The rows are grouped in 4 ways, from coarse to fine. Each group lies inside one group of the grouping before and may be the whole of it. The rows also spread widely along 10 directions, which tell nothing about the answers.
(in the rows, 128 means zero)
Known rows, each followed by its group in each grouping:
[129 130 108 150 111 125 169 151 127 130 144 153 128 121  85 141 130  90
 139  97 146 122 163 127  63 176  82 108  76 171 161] => Z_85 Z_638 kinel Gelus
[203 118 107 117 150  85  82 156 184  95 122 108  60  90 121 182 125 118
 126 105 116 164 100 136 152 160 137 123 109 125 140] => Z_851 Z_735 zar leki
[157 128 131  98 132 119 141 170 116  97 160 120 120 178 105 146 167 127
 123  78 156 120 142 100 134 120  98 102  90 185 151] => Z_85 Z_929 Fiso dizu
[141 108  89 117 165  72  64 126 159  90 195 130  70 120 130 169 139 134
 150  91 168 102 116 162 144 120 178 192 122 163 148] => Z_545 Z_276 serat Zes
[ 87 129 119 139 104  93 120 108  71  82  84 127 170 123  72  69 132 140
 127 136 160 129 132 123  51 126 147 122 170 140  82] => Z_85 Z_638 kinel nugug
[175 158 123 110 128 109 112 127 110  88 116  81 113 142 125 128  86 129
  95 121 151  89 118 123  88 135 130 101 159 169 107] => Z_851 Z_246 raru sir
[195 122 121 121  55 109 120 152 183 174 131 123  80 123 108 135 106  68
 150 139 137 101 177 164 105 200 117 148 132 101 122] => Z_545 Z_430 sidun netat
[135 154  81 107 188 131  75 119 108 101 161 107  87 135 181 144 162 206
 102 111 146 133 100 141 182  97 139 161 118 148 129] => Z_545 Z_430 vebip Datu
[156 149 114 117  93 125 125 126 114 120  99 103 124 143 107  99 135 128
 111 123 117 131 137 120 103 155 108 101 139 136 109] => Z_545 Z_430 tupo Nibak
[113 110  59 147 130  90  90 125 129  98 126 126  95 114 114 129 155 157
 140 110 146 142 123 147 121 137 133 166 117 161 139] => Z_85 Z_638 vupa pev
[146 131 110 130 121  94 112 100 130 136 148 128  91 103 121 138 135 140
 127 128 132 121 148 119 104 132 128 153 149  99  69] => Z_545 Z_430 sidun beto
[183 147  88 133  80 123 103 128 144 184 141 110  75 131 156 150  59 137
 132 158 155  86 154 185 101 184 108 187 139 129 109] => Z_85 Z_638 setip Ketus
[110 132  92 165 113 117 155 118 127 154 115 154 111  63  95 133 164 136
 137 132 121 158 168 105  97 156  83 144 126  93  76] => Z_851 Z_246 raru rilu
[154 150  74 144 107 123 101  98 105 150  93 100  86 109 160 125 103 198
 102 162 120 140 122 134 112 143 108 158 162 103  53] => Z_85 Z_929 mudi lep
[182 156  99 114  75 112  86 127 135 122 105  80 101 159 110 112  79 127
 127 118 112 117 104 162 103 193 131 126 141 162 134] => Z_545 Z_276 Roku Zogur
[176 133 121 155 171 127 132 127 143  96  85 147  95  30 148 174 104 130
  93 149 118 185 102 119 105 151 130  88 110  58 100] => Z_85 Z_780 zib kazu
[117 168 154 125 148  71  82 107 101 133 174 163 158 101  49 134 110 158
 179  81 100 189  72 122 107 165 162 158 127  92  81] => Z_545 Z_276 Roku Lotu
[169 142 126 117 130  77 107 120 120  71 131  86 116 138  92 135  76 111
 118 101 147  91 110 126  60 145 144 103 148 194 123] => Z_851 Z_735 zar nasag
[171  97  84 134 113  87 117 106 154  76  72  91  60  78 136 136 141 121
  87 155 144 112 157 107  98 111 128 113 180 114  65] => Z_851 Z_246 Nim pirut
[141 164 146  88 102 118 142 134  83 134 176 110 150 208  87 105 147 135
 132  83 140  93 157 100 106 131  92 117 127 185 115] => Z_545 Z_430 tupo sudut
[184 145 123 137 105 116 123 158 147 129 119 129 108 109  96 155  95 108
 132 110 110 156 112 138 106 196 104 109  96 122 141] => Z_85 Z_928 nor Pirel
[162 155  90 164 116 105 126  73 104 130 112 103  85  86 147 147  46 164
  99 159 120 112 124 127  47 155 112 139 166 114  49] => Z_85 Z_780 zib povo
[122 115  70 160 115  88 113 101 117 105  96 122  96  92 104 124 151 165
 122 124 114 162 125 103  93 133 116 136 141 121  73] => Z_85 Z_929 mudi Teki
[158 134 140 110 106  95 112 160 120  94 128 117 136 161  74 123 124 115
 145  94 137 140 114 126 115 159 134 112 122 158 140] => Z_85 Z_780 zib kazu
[142 109 137 106 165  97 124 155 120  63 175 132 115 151 115 157 157 121
 124  91 185 103 137 114 128  93 142 124 112 175 149] => Z_85 Z_780 zib povo
[130 143  96 142 103 116 121 126 108 134 110 126 123 122 104 115 120 146
 130 126 131 144 133 138  92 166 105 137 125 137 109] => Z_85 Z_638 kinel Gelus
[174 116 100 108 145 157 158 170 149 106 118 106  73 132 167 161 191 126
  82 121 158 116 175 114 155 116  67  94  88 167 159] => Z_851 Z_735 zar leki
[181 171 167 100 164 132 120 148 110 105 120 117 140 112 126 145  82 127
 104 127 150 133 101 134 105 147 134  90 125 128 122] => Z_851 Z_735 zar nasag
[171 151 127 104 155 130 125  96  99 102 136  99  97 127 180 138 112 155
  67 149 161  80 146 111 100  87 127 113 166 124  68] => Z_545 Z_430 tupo Nibak
[165 170 163 112 146 130 122 154 117 150 144 139 141 109 114 147  82 124
 135 129 150 135 120 151 107 170 126 130 119 114 120] => Z_851 Z_735 zar leki
[120 131 119 123 178  83  97 141 122  78 169 139 125 108  94 149 147 132
 143  84 165 128 110 123 124 116 159 145 121 160 136] => Z_851 Z_246 raru rilu
[192 131 158  96 146 120 134 161 135 131 150 139 100 129 134 173 155 138
 113 114 141 148 142  93 155 115 104 112 110  95  92] => Z_85 Z_929 mudi lep
[164 174 156 144 156  93  96 125 136 154 136 162 130  35  90 164  55 127
 152 132 114 179  85 142  95 190 157 145 138  43  69] => Z_851 Z_246 raru sir
[100 134 102 120 113 120 165 114  70  91 103  98 139 162  90  93 211 172
 100 101 130 133 165  62 102  97  60  93 136 188  87] => Z_851 Z_735 zar nasag
[143  49  57 139 136  80 114 138 181  66 122 129  40  91 141 164 212 114
 113 121 170 122 176 119 140  90 125 145 116 141 135] => Z_85 Z_638 vupa pev
[157 139 118 147 118 118 121 108 110 120  66 125 116  72 129 121 101 151
  99 167 126 159 119 118  81 142 129 110 161  67  51] => Z_85 Z_929 mudi Teki
[151 139 119 118 130 114 103 142 132 135 129 120 107 109 126 137 119 140
 132 139 157 126 136 154 127 148 130 159 138 124 111] => Z_851 Z_735 zar nasag

New rows, each followed by its group in each grouping:
[123 160 119 145 139 143 144 125  78 101 103 127 153 114 121 114  99 150
 107 132 145 135 112 131  75 150 116 102 122 146 124] => Z_85 Z_780 zib povo
[135 145 134 121  78 116 161 135 104 155 124 121 138 147  70 111 153 129
 139 115 126 131 175  98  90 158  66 122 134 143  84] => Z_851 Z_735 zar nasag
[138 155 171 105 100 109 138 110  93 159 169 144 149 144  94 118 108 124
 142 130 160  90 165 125  75 138 126 153 163 109  59] => Z_545 Z_276 serat Zes
[177 121  84 143  42 120 145 123 167 211 117 113  49 101 143 143 124 117
 128 178 140  89 223 139 108 172  66 186 170  83  46] => Z_851 Z_246 raru rilu
[207 105 141 131  67  95 146 152 178 149 116 133  77 101  96 163 110  73
 138 142 126 132 175 121  98 180 100 123 134  77  87] => Z_85 Z_780 zib povo
[128 121  79 150 120 143 124 146 120  88  58 119 115  98 131 108 152 144
 105 145 137 165 121 145 122 153 117 108 116 130 147] => Z_85 Z_780 zib povo
[158 120 138 117 127  94 117 148 141 130 152 150 106 112 104 155 136 117
 141 119 153 140 147 129 119 140 127 145 121 104 102] => Z_85 Z_638 kinel Gelus
[ 90 157 107 142 122 186 139 171  72  91  70 130 190 133 125  68 116 127
 106 145 191 114 119 187  85 165 129 100 102 182 204] => Z_85 Z_928 nor Pirel
[128 123 132  92  74 114 149 149 105 140 138 110 129 183  89  97 189 129
 135 120 172  88 203 103 128 112  86 146 160 160  86] => Z_851 Z_246 Nim pirut
[139 150 153 112 119 121 131 104  77 147 132 131 134 125 144 117 101 160
 104 174 184  93 168 128  80 104 126 155 185  89  30] => Z_85 Z_638 kinel Gelus
[145 121  97 137 102 110 130 158 131  81  99 114 120 141  78 121 147 112
 133  91 120 155 118 123 109 171 108  93  96 177 169] => Z_85 Z_780 zib povo
[129 143 135 134 175 136 162 145 128 119 180 174 131  91 111 164 158 104
 131  88 144 138 145 112 102 141 106 103  64 130 154] => Z_545 Z_430 vebip Datu
[182 127  88 131 103 124 103 132 168 138 123 109  71 104 162 138  81  95
 116 158 162  78 154 186  97 170 143 153 140 125 138] => Z_545 Z_430 tupo sudut
[170 132 116 130  90 126 140 155 143 106  65 103 119 110  93 114 123  91
 115 129 126 142 139 132  87 183 100  79 121 145 142] => Z_851 Z_735 zar nasag
[ 62 165 128 150 148 155 170 158  87 174 166 194 182  94  79 120 175 140
 166 103 157 159 159 127 113 162  85 154  78 126 138] => Z_851 Z_246 raru rilu
[ 90 120  67 161 191 135 136 133 118 127 198 166  95  87 169 176 137 153
 130 117 201  93 154 158 105 113 123 187  78 169 159] => Z_85 Z_929 Fiso dizu
[ 93 175 139 120 152  90 112  93  57 156 190 137 152 135  90 127 126 206
 152 108 140 135 127 106 102 116 115 187 157 133  40] => Z_851 Z_735 zar leki
[141 130 132 106  75 119 134 151 111 174 152 130 115 173 106 122 165 155
 150 131 150 125 181 123 151 138  86 177 141 117  81] => Z_85 Z_780 zib povo
[182 144 133 123 118 102 113 121 154 170 165 142  88  96 121 163 101 117
 140 129 122 129 147 133 112 164 123 157 133  77  79] => Z_545 Z_430 tupo Nibak
[ 95 167 139 124 160 129 122 135  61 104 113 152 183 121  87 102 150 176
 128 106 132 189  93 114 113 135 123 109 110 125 113] => Z_85 Z_638 kinel nugug
[105 184 123 138 107 155 128 138  76 156  88 128 180 115  98  80  93 152
 137 147 143 146 118 168  83 192 113 136 132 136 124] => Z_851 Z_735 zar nasag
[154 106  99 125 102  88 125 144 164 159 174 127  67 126 108 164 154 116
 155 113 151 105 186 133 125 149  94 182 122 147 111] => Z_851 Z_735 zar leki
[133 131 132 117 116 100 107 154 133 136 137 141 126 112  88 125 153 124
 155 121 156 139 145 135 138 146 135 161 142 108 103] => Z_851 Z_246 raru rilu
[171 108 117 117 120  69 100 168 157  65 147 114 102 154  64 153 135  93
 154  64 129 141 104 124 123 161 140 109  97 187 178] => Z_85 Z_780 zib povo
[147 173 117 124 184 146 115 143  94 117 141 134 122 119 145 160 129 195
 111 104 116 185  80 122 160 141 106 120  84 129 134] => Z_85 Z_780 zib povo
[151 138 158 128  79 161 192 146 127 158  94 158 144  99  97 115 150  81
 117 145 129 142 188 110  79 172  74  78 110  79 100] => Z_545 Z_276 Roku Zogur
[123 152 101 139 110 139 150 139 100 147 128 137 131 136 105 123 140 147
 128 111 129 145 146 125  98 166  74 124  94 154 129] => Z_85 Z_638 kinel Gelus
[114 130 119 125 207 105  78 136 134  98 186 168 120  74 141 155 127 131
 144 116 189 122 108 174 133 115 197 178 112 116 152] => Z_545 Z_430 tupo sudut
[162 142  95 154 130  83 123 109 137  93 121 109  96  84  96 153  87 111
 119 105 117 121 116 111  59 164 123 106 135 152 106] => Z_851 Z_246 raru rilu
[157 100 123 120 130 102 139 145 141  95 128 138  99 114 113 152 169 110
 116 115 155 131 162 104 114 115 109 109 113 126 117] => Z_85 Z_638 vupa pev
[147 131 118 132 128 119 106 145 130 114  91 140 122  88 118 126 119 128
 123 144 146 162 118 152 112 158 140 126 126  96 118] => Z_85 Z_638 kinel Gelus
[101 150 149 124 190 152 160 170 103 125 159 180 165  92 104 148 179 133
 137  99 164 165 139 121 132 133 101 117  65 133 159] => Z_851 Z_735 zar nasag
[155 122  99 164  65  95 149 100 150 165  82 128  82  53  97 131 126 114
 124 168 109 141 185 102  68 167  86 139 175  53  18] => Z_851 Z_246 raru sir
[139 156 166 121 116 135 149 142  87 124 117 144 172 124 103 107  81 102
 119 146 180 104 146 145  50 153 131 105 138 125 110] => Z_85 Z_638 kinel Gelus
[135 187 128 103 146 145 118 114  56 120 115  93 144 151 149 104 122 201
  86 139 151 116 119 112 125 106 110 123 168 142  68] => Z_851 Z_246 raru rilu
[205 120 153 105  95  70 102 164 159  99 136 116 101 144  65 156 119  93
 143  89 116 146 117 112 123 165 128 107 124 126 119] => Z_85 Z_928 nor Pirel
[118 107 119 127 177  59 131 100 109  52 177 122 106 115  97 158 152 130
 117  87 173  88 148  81  66  73 137 124 143 187  93] => Z_851 Z_735 zar leki
[159 122 107 143 152 103 169 121 147 118 169 136  72  87 125 191 152 112
 107 102 139 106 177  77  91 117  77 113 109 138  92] => Z_851 Z_246 raru sir
[147 130 110 126 144 101 106 134 114  74 151 108 112 144 128 142  87 125
 121 112 179  82 116 153  87 131 155 135 131 190 152] => Z_85 Z_780 zib povo
[136 139  98 143 128 112 112 142 130 104  99 118 123  97  96 123 114 121
 133 117 134 146 112 151  91 176 128 119 116 156 149] => Z_851 Z_735 zar leki
[116 156  95 143 148 119 129  97  87 111 114 114 118  95 132 124 136 179
  97 134 137 129 131 102  96 113 107 130 155 129  64] => Z_851 Z_246 raru sir
[140 147 112 129 131 115 136 125 115 135 129 127 109 106 111 141 163 159
 119 115 120 153 145  91 130 131  88 130 132 112  74] => Z_851 Z_246 raru rilu
[166  88 139 106  89  85 130 166 179 116 150 143 100 132  71 135 182  55
 154 100 151 117 184 118 123 145 128 125 119 121 134] => Z_545 Z_430 tupo Nibak
[185 118 126 106 106  76 109 112 156 146 174 120  65 129 118 160 143 127
 131 119 128 109 170 103 128 122 117 162 157  97  54] => Z_545 Z_430 tupo Nibak
[167 155 127 121 175 156 130 157 114 104 144 128 114 122 169 164  91 137
  98 128 171 112 113 154 122 139 126 113  94 153 165] => Z_85 Z_780 zib povo
[131 135 121 132 142  91 115  99 116 114 139 141 118  89 104 130 141 139
 127 122 128 142 133 107  96 124 138 135 146  95  71] => Z_545 Z_430 tupo sudut
[162 178 106 109 175 122  67 111  93  66 127  82 125 139 164 118  50 156
  89 123 159  89  64 171  93 133 185 115 147 181 150] => Z_545 Z_430 tupo sudut
[122 147 141 142  88 129 181 121  88 175 132 155 143 121  85 123 151 150
 137 132 118 155 178  86  89 151  60 131 129  90  51] => Z_85 Z_780 zib povo
[140 123 135 123 141  98 103 116 124  65  97 132 130  85 103 118 127 113
 114 129 146 141 109 128  88 127 173 102 149 106 104] => Z_545 Z_276 Roku Zogur
[177 113  96 104 173  67  64  97 130  44 115  67  55 113 164 154 130 177
  78 135 155 108 107 112 133  68 165 135 188 144  66] => Z_851 Z_735 zar leki
[100 154 105 114 178  91  64 110  69  87 177 118 135 153 135 122  99 193
 130 111 192  96  92 162 110  99 179 187 152 184 118] => Z_85 Z_638 kinel Gelus
[ 75 107  83 121 147 112 139 107  60  60 137 109 118 166 131 107 242 207
  87 109 171 112 166  68 137  34  92 136 146 183  81] => Z_85 Z_928 nor Pirel
[148 155 158 137  82 113 153 149 144 201 156 182 149  97  40 133 127  84
 184 100  91 178 154 120  92 219  90 132  92  72 106] => Z_545 Z_430 tupo Nibak
[ 94 147  97 140 201 139 104 113  93 112 140 144 118  63 183 138 132 186
  99 164 201 109 131 155 127  86 157 179 152 108  92] => Z_851 Z_246 raru sir
[181 168 106 123 152 126  67 155 151 140 116 118  94  84 146 156  84 152
 130 134 127 164  79 176 164 183 150 156 122  98 134] => Z_851 Z_246 raru rilu
[147 169 127 129 108  88 115  98  92 174 176 133 121 137  93 148  89 174
 150 111 115 135 129 113  90 157  97 170 139 118  52] => Z_85 Z_638 setip Ketus
[136 147 150 114 128 125 124 138  88 117 114 133 148 128 116 114 131 155
 120 141 155 145 129 123 120 127 131 128 147 102  85] => Z_85 Z_780 zib kazu
[ 90 143 115 156  90 122 123 129  86 129  82 145 170 103  77  76 116 142
 151 150 145 157 125 155  77 175 137 146 148 109 104] => Z_85 Z_780 zib povo
[191 182 142  96  89 152 137 137  97 160  99  79 123 164 139 116  90 154
  95 149 131 111 145 129 110 163  75 108 152 139  85] => Z_851 Z_735 zar nasag
[137 112 121 134 139  97 125 125 125 109 144 143 101 100 122 152 141 140
 128 133 159 130 148 119 114 115 132 152 139 106  86] => Z_85 Z_780 zib povo
[135 143 124 130 117 146 186 130 116 151 174 147 118 137 116 149 150 110
 121 100 143  97 185 104  81 145  63 111  86 159 129] => Z_545 Z_276 Roku Lotu
[182 111 120 135  63  69 138 137 172 130 106 117  85 102  53 143 147  82
 144 108  96 149 165  85  93 175  90 108 144 103  71] => Z_851 Z_246 raru sir
[137  67 109 139 115  70 148 139 160  90 162 147  78 112  90 163 184  90
 143 104 166 107 190  98 100 109 116 143 123 141 111] => Z_85 Z_780 zib povo
[ 94 193  96 136 154 161 146 125  48 143 178 129 159 171 137 122  92 181
 119  99 166  93 124 150  75 151  85 143  87 223 160] => Z_85 Z_638 kinel Gelus
[142 136 125 103 124 161 156 173 120 134 121 127 125 138 136 124 174 123
 111 131 176 112 176 129 146 128  88 118 112 146 141] => Z_851 Z_246 Nim pirut
[191 201 151 112 112 142 114 121 108 183 138 119 133 123 136 130  36 135
 121 147 120 119 114 159  89 194 121 131 140  93  90] => Z_545 Z_430 tupo sudut
[121 134 109 141 139 108 107 134 117 132 167 146 117 112 128 143  97 139
 149 132 181 104 134 169 102 146 151 187 129 138 127] => Z_85 Z_780 zib kazu
[117 201 158 105 154 127  98 130  41 115 141 126 197 163  96  97  74 180
 130 107 151 142  72 145  91 149 146 124 132 159 116] => Z_85 Z_638 kinel Gelus
[160 103 104 135 125 126 141 137 162  88  97 133  90  84 127 142 159  88
 104 128 141 129 153 128 102 143 121  94 111 121 140] => Z_545 Z_276 serat Zes
[129 125 121 162 152  95 168  92 117  86 107 146 119  37  95 147 122 107
 103 131 136 130 151  78  34 122 115  86 145 105  61] => Z_851 Z_246 Nim pirut
[153 179 162 106  81 154 140 165  78 132  71 121 194 162  73  79 109 127
 124 123 124 163 112 131  97 189  97  70 116 132 134] => Z_85 Z_638 setip Ketus
[161  89  88 164 138  94 167 119 154  55  87 129  72  65 102 169 175 107
  93 104  98 173 141  60  85 128  87  56  98 123 109] => Z_85 Z_780 zib povo
[164 119 103 121 136  84 123 115 122 103 173 107  77 149 132 166 129 147
 113 101 154  88 148  96  98 101 113 139 135 171  90] => Z_85 Z_929 mudi lep
[147 171 132 127 146 110 113 138 120 156 172 143 125 106 103 157  99 142
 150 105 135 139 118 134 118 166 120 157 118 121 107] => Z_851 Z_246 raru rilu
[115 167 123 121 131 161 155 121  82 162 147 142 144 132 140 111 149 158
 113 136 151 116 166 124 109 130  89 136 121 123 100] => Z_545 Z_430 tupo sudut
[178 142  95 159 110 142 144 131 161 163 107 128  77  54 160 158  66  95
 107 174 156  92 168 165  72 184 106 139 136  98 107] => Z_851 Z_246 raru rilu
[145 214  82 125 118 147  79 120  74 141  83  74 139 144 131  92  61 207
 115 129 103 154  60 166 124 194 116 136 143 166 121] => Z_851 Z_246 Nim pirut
[137 129 111 118 175 113 119 136 122  87 145 123 100 107 141 153 162 148
 103 115 168 116 137 111 136  94 128 129 130 143 112] => Z_851 Z_246 raru sir
[112 117  67 149 129  94 130  96 106 115 153 124  88 124 125 142 156 168
 121 112 146 111 159 108  91 110  95 159 127 166  93] => Z_85 Z_638 vupa pev
[140 133  96 118 138 126 102 132 133 132 128 130  97 110 142 129 172 158
 121 130 133 152 136 135 161 130 123 152 123 101 112] => Z_545 Z_430 tupo sudut
[163 125 148 109 121 109 111 148 122  88 103 125 136 121 111 121 109 104
 115 139 176 115 129 144  95 133 155 108 144 121 121] => Z_85 Z_638 setip Ketus
[191 118 137 126  97  94 110 165 188 137 124 135  97  78  97 152  69  48
 154 144 168 100 150 178  88 193 157 145 141 104 134] => Z_851 Z_246 Nim pirut
[174 157 131 132 105 164 140 172 134 166 108 139 122 112 135 140  89 117
 128 149 139 146 134 169 121 200 100 125  98 103 148] => Z_85 Z_780 zib povo
[135  86 101 153 131  94 130 138 162 118 136 161  79  66 115 165 168 117
 141 133 150 152 163 124 125 131 124 159 118  86 103] => Z_85 Z_780 zib povo
[144 137 106 140 160 144 128 121 132 103 124 139 104  74 160 148 105 118
  99 143 161 112 130 155  89 140 140 118 112 123 138] => Z_545 Z_276 Roku Zogur
[144 164 169  98 156 103 141 109  86 114 169 143 142 137  82 149 167 166
 122  75  96 173 116  53 123 111  96  94 114 112  62] => Z_545 Z_276 Roku Zogur
[112 136 127 168 153 118 175 110 125 169 130 189 120  17  92 166 169 145
 138 132 104 203 162  83  94 150  71 134 102  43  49] => Z_851 Z_735 zar nasag
[158  99  97 106 173  91  89 159 177 114 206 133  53 113 158 192 146 118
 141 111 206  75 160 162 167 104 154 200 119 158 151] => Z_851 Z_246 Nim pirut
[149 151 185 111 118 131 164 144 106 153 135 148 157 109 101 128 108 101
 128 149 175 106 175 124  73 143 109 118 144 100  81] => Z_851 Z_735 zar nasag
[139 142 142 113 119 110 109 145 101 104 108 129 151 134  94 106 116 129
 128 126 157 138 119 140  98 145 143 118 140 129 114] => Z_85 Z_638 kinel Gelus
[125 191 105 144 181 152  84 107  87  93 118 122 151  86 163 118  16 148
 104 144 167 103  56 208  59 172 189 129 125 158 167] => Z_545 Z_276 Roku Zogur
[135 164 148 138 145  72  87 131 125 138 159 159 147  74  56 145  81 125
 178 101 124 167  87 139  96 183 164 161 136  93  93] => Z_851 Z_246 raru rilu
[141  85  91 126 111 117 153 163 160 101 102 122  82 116 106 137 229 109
 118 111 141 146 187  99 143 125  75 108 101 149 138] => Z_851 Z_735 zar leki
